The first 7 rows are patterns. Each new row is the sum of 2 different patterns, raised or lowered, with some noise. Before adding, each is slid sideways (what falls off one end comes back at the other), maybe read backwards, and multiplied by a number that may be negative. Names go in the order of the patterns.
(in the rows, 128 means zero)
Some rows, each with the names of its patterns after it:
[143 155 163 142 139 137 159 149 117 137 141 151 142 112 126 161 128 117
 156 108 152 145 164 143 139 142 151 147 113 155 136 150 165]	K_606
[103  92 140 139  98 110 128 121 112  96 146  91 162  95 135 158 164 154
 109 142 113 108 104 149 133 108  98  96 138 156 151  94 116]	K_554
[123 123 104 161 143  99  93 157 121 145 109 119  92 116 109  95 143 159
 163 106 144 164 141 107 129 136 130 150 163 161 158 137 133]	K_2
[102 129 163 152 121 116 121 104 133 137 154 144 156 141 126 113 101 104
 104 118 148 125 164 130 111 160 114  94 140 140 123 112 154]	K_188
[152 152 131 152 122 113 156 133  96 149 104 147 146 119 140 128 144 112
 159 119 161 149 106 141 153 102 114 153 130 112  98 133 146]	K_248
[116 105 144 104 101  94 153 142 117 102 160 131 110 161  98  92 127 135
 160 135 151 139  92 145 133 129 114  99 143 118 157 115 153]	K_999
[135 156 137 105 118 141 153 119 133 112 103 126 101 124 157 143 120 121
 115 101 142  97 104 126 115 102 133 128 129 145 140  91  93]	K_895

New rows, each followed by the names of its patterns:
[153 115 130 120 136 116 163 129 171 166  97 141 173 127 109 164 130 130
 110 157 159 167 173 131 144 112 131 155 124  98 166 112 150]	K_2 K_248
[106 126 122 153 156 159 175 148 126 130 144 117 113 133 163 172 159 177
 156 144 116 151 144 153 174 141 120 155 170 159 125 151 126]	K_2 K_188
[170 140 141 210 183 153 146 172 118 130 108 152 143 128 149 135 161 158
 186 142 120 116 137 147 135 130 108 166 132 137 111 178 102]	K_554 K_248
[180 161 151 151 165 152 118 152 184 170 123 179 166 148 118 118 134 125
 143 125 157 134 160 121 107 149 174 119 130 143 150 155 181]	K_2 K_895
[146 164 133 155 195 192 147 132 181 142 161 182 181 137 146 186 136 155
 176 167 179 133 117 146 127 149 145 162 164 164 170 148 167]	K_2 K_188
[142 139 124 135 177 164 147 134 127 151 156 158 113 137 128 133 161 164
 130 124 132 142 149 112 170 124 169 119 170 179 161 177 133]	K_554 K_188
[136 133 106 128 104 101 121 151 126 147 131 106 187 106 117 154 126 138
 139 155  99 133 166 172 118 105 129 109 136 121 146 145 138]	K_606 K_188
[ 98 119 130 154 127 145 139  94 153 130 126 117 104 141 112 151 114 160
 112 117 146 101 112 111 148 137 119 108 164 128 106 158 103]	K_606 K_999
[ 73 109  99  76 117 135 141  92 112 124 108  92  99 114 114 112 129 142
 120 124 103  98 108  87 130 111  94  72 130  90 111 102  95]	K_2 K_248
[118 101 123 124 152 112 105 131 111 102  81 111 107  79 102 128 102 139
 108  97 101 105 101  90 110 107 148 111 126 121 108 143 132]	K_606 K_2
[103 124 124  99 102 128 108 106 133 110 138 114 112 113 112 108 114 123
 111 150 113 100 132 129  96 126 105  93 100 119 141 132 127]	K_188 K_248
[161 158 189 158 151 140 181 164 152 134 187 166 163 195 148 141 155 157
 190 183 173 182 140 176 165 182 162 130 186 158 173 157 177]	K_188 K_999
[105 113 125  69 135 129 110 112  81 102  87 141  99 141 114  73 145 100
  82  83 149 117  95  80 125 102 115 164  73  52  99 129 146]	K_999 K_895
[173 128 142 175 160 127 164 143 150 173 187 159 152 143 160 151 133 182
 146 160 171 163 179 165 161 143 161 157 167 151 146 166 174]	K_606 K_999
[175 172 135 154 150 126 145 118 160 127 194 157 141 143 136 179 125 126
 136 143 133 167 189 162 130 185 146 116 172 162 154 123 167]	K_606 K_999
[145 157  84 144 122 139  91  95  98  98 139 132 147 147 133 104 104 118
 108 156 117  71  70 153 112 138 116  97  75 117 106  84 127]	K_554 K_2
[ 92 115  92  94  90 111  60  52  74  85 110 101  97  97  85  65  66  94
 111 123 105  91  95 121  84 109  86  81  98  84 113 118  86]	K_554 K_188
[125 126 136 117 129 117 135 146 132 132 144 133 125 126 110 105 118 134
 145 136 129 121 123 118 130 131 122 123 115 110 118 150 119]	K_554 K_188
[108 111  99 117  93 121 126  91 123 154 119 131 116 122 132 107 122 113
 133 109 141 112 118 139 115 105 137 122 117 125 123 130 129]	K_2 K_248
[119 136 126 129 114 113 147 101 141 125 142 153 142 126 128 151 141 129
 131 126 143 158 120 119 129 134 139 140 116 103 151 126 132]	K_554 K_895
[ 84 104 143  73 137  94  92 124 129  91 113 101  79  75  84 142 112  86
  78 128 127  81  93 111  71  61  99  76 117  95 109 108  97]	K_2 K_248
[ 65 132 107 105 121 130 104 122 159 176 119 123 107 104 118 126 145 149
 164 133 142 132  86 104 153 162  83 167 154 126  88 140 127]	K_2 K_188
[27 66 43 59 75 46 45 56 62 66 57 79 55 61 52 83 80 43 76 80 82 55 66 80
 88 45 62 70 38 70 96 67 44]	K_2 K_999
[124 141 108 134 111 156 156 143 130 124 174 136 132 188 126 107 117  84
 184 109 143 155 127 111 133 184  90 148 113 127 134 135 137]	K_248 K_999
[113 168 110 117 148 150 185 131 112  77  80 156  92 138 171  82 114 170
 132 120  89  92 152  97 118 136 131 126 129 114  84 137 118]	K_248 K_999
[118 138 129 131 149 144 129 124 131 145 111 118 119 131 123 109 153 125
 112 123 127  93 145 127 113 143 119 132 147 143  98 151 110]	K_554 K_248
[147 160 139 140 113 165 112 191 138 172 186 183 189 150 160 136 148 124
 164 168 123 136 118 167 180 185 115 137 144 112 184 166 115]	K_554 K_248
[ 82 177  95 133 163 166 118 105 169 105 119 147 143 153 108  90  89 114
 136 146 120 148 129 130 147 143  89 113 121 120 141 140 143]	K_554 K_188
[ 94 109 137 141  99 103 121 102 140 105 151 143 179 171 134 120 101 116
 124 122 128 122  74 120 163 153 143  69 110  86  84 166 124]	K_554 K_999
[155 115 129 134 126 133 132 129 116 121  94 125 112 109 116 120 168 126
 126 124 103  99 118 140 138 116 161 121  80 160 119 109 115]	K_188 K_999
[209 188 177 152 160 189 154 170 149 187 138  99 119 175 177 106 208 112
 199 178 190 163 174 188 160 155 163 196 166 199 164 138 165]	K_606 K_554
[143 112 136 157 138 156 159 143 176 131 143 122 120 141 140 155 158 165
 150 158 136 121 152 133 131 176 178 136 129 171 151 141 146]	K_188 K_248
[117 132 100 145 105 105 143 129 114 146 141 107 119 132 143 126 117 117
 119 138 105 131 152 126 119 157 112 154 121 130 143 130 143]	K_2 K_248
[ 96  92  85 105  76  64 108  83 121  80  66 102  89 107  64 104  75 111
  88 101  89  54 122 128  84  70 110  99 105 104  60  75  94]	K_606 K_999
[133 153 129 118 131 104 104 131 134 130 142 125 110 127 158 139  96 115
 134 121 129 120 136 125 132 138 121 111 131 102 114 113 120]	K_188 K_895
[131 127 104 152 163 115 129 150 132 132 151 139 104 128 118 107 137 121
 140 158 142 132 136 147 113 107 121 137 140 139 166 143 151]	K_2 K_188
[108 111 133 100 103 112 106 131 147 127 113 131 115 117 120 119 128 133
 123  94 135 157 125  93  97 138 126 134 123 115  96 117 127]	K_188 K_895
[154 169 139 163 130 103 157 139 135 122 118 150 132 146 129 146 115 123
 142  97 108 106 157 146 111 114 173 136 116 167 117 108 135]	K_606 K_999
[116 131 147 102 104 122 129  92 106 105 136 119 112 129 110 155 104 124
  99 130 136 134 153 105 142 134 134 137 146 137  94  91 160]	K_2 K_999
[154 131 125 127 116 141 146 128 118 146 135 141 158 137 147 152 108 120
 156 142 154 131 101 141 157 148 123 158 117 108 122 124 121]	K_188 K_895
[148 135 136 135 118 146 128  99 106 150 118 111 118 124 151 137 149 116
 136 124 118 152 115 112 151 113 153 142 120 119 114 152 109]	K_248 K_999
[115 131 112  86 137  99 115  88 117 118 121  98 106 120 107 100  91 109
  90 132 129 116  94  92 114 109 113  97  91 102 118 116 134]	K_554 K_999
[117 176 163 160 162 140 159 130 133 108 176 151 132 117 159 139 131 128
 121 104 117  97 113 135 134 145 150 127  93 125 149 108 115]	K_2 K_999
[167 176 149 112 107 170 139 136 116 170 120 107 123 133 179  93 176 104
 185 166 136 119 166 168 127 121 167 146 131 152 101 107 122]	K_554 K_2
[123 119 106 150 130 144 162 138 114 102 105  77 148 131 104  91 157 115
 127  87  88  66  87  91  96 127 165 148  83 148 139 105 102]	K_2 K_188
[112 104 100 120 119  90  81 110 139 117  96  99 117 139 111 104 107 106
 101 108 102 126 108 104 107 100  89 116 104  88 111  98  82]	K_606 K_895
[134 113  97 118 114 130 149 144 154 134 123 123  94 124 100 110 127 150
 124 138 124  96  89 123 160 108 139 121 121 124 148 134 105]	K_188 K_248
[131 178 154 158 159 183 184 149 156 134 153 148 178 168 127 185 180 186
 131 138 150 161 112 142 169 122 180 194 150 131 120 158 119]	K_2 K_999
[ 79  93 104 113  74  70  75  90  81  82  73 103 103  96 105  85 110  70
 112  65 115 121 100  88  97 102  89  82  78  87  77  66  69]	K_554 K_2
[135 103 136 138 125 113 127 133 117 101 136 133 113 140  96 104 117 130
 146 130  99 106 138 126 118 115 140 101  78  97 113 133  90]	K_554 K_999
[198  98 176 205 168 164 159 157 118 142 213 163 181 190 131 136 160 153
 148 137 102 135 153 132 189 121 170 109 155 107 109 164 182]	K_2 K_999
[ 95 115 111  84  65  55  69  69  68  68 108  90  94  77  51  47  68 103
  59  90 103  66  66 115  98  51  87  77  42 102  54 104 113]	K_606 K_188
[ 81  95  95  66  86  89  96  89 119 124  77  85  89  99  80  72  97 137
 127 124 136 110 109  76 100  68 122 121 105  83 127 109  93]	K_2 K_188
[154 146 122 138 139 197 142 161 156 150 170 184 139 161 200 146 164 204
 190 167 153 119 132 168 166 154 191 161 114 192 200 158 170]	K_554 K_248
[101  94  96 106  88 136 101 121  78 121 146 135 100  76 126 114 101  99
 126  95  91  93  79  94 136 104  85 100  92 103 136 115  78]	K_554 K_895
[143 145 144 164 145 160 160 137 144 147 154 148 151 136 143 133 152 163
 138 151 147 153 142 153 149 162 158 121 146 162 155 168 163]	K_999 K_895
[108 137 137 142 113 128 109 101 105 111 138 102 136 110 146 128 137 121
 131 143 117 116 137 137 127 155 104 114 123 135 147 145 121]	K_606 K_554
[154 148 128 132 161 155 142 137 142 152 147 136 147 128 131 148 127 158
 157 149 140 143 139 122 152 126 150 137 151 140 138 153 160]	K_606 K_895
[122 184 173 132 137 155 184 143 142 107 183 179 130 158 170 106 125 165
 130 108 136 127 150 159 158 163 191 140 112 167 130 109 167]	K_248 K_895
[164 219 178 188 218 207 190 185 161 180 182 171 190 187 195 171 177 155
 209 170 152 195 156 137 188 195 167 168 159 187 191 162 188]	K_606 K_554
[187 154 136 168  87 122 178 118 147 174 137 151 123 182  77 189 125  73
  77 118 163 128 170 146 147  88 114 124 148 164 139 135 136]	K_554 K_188
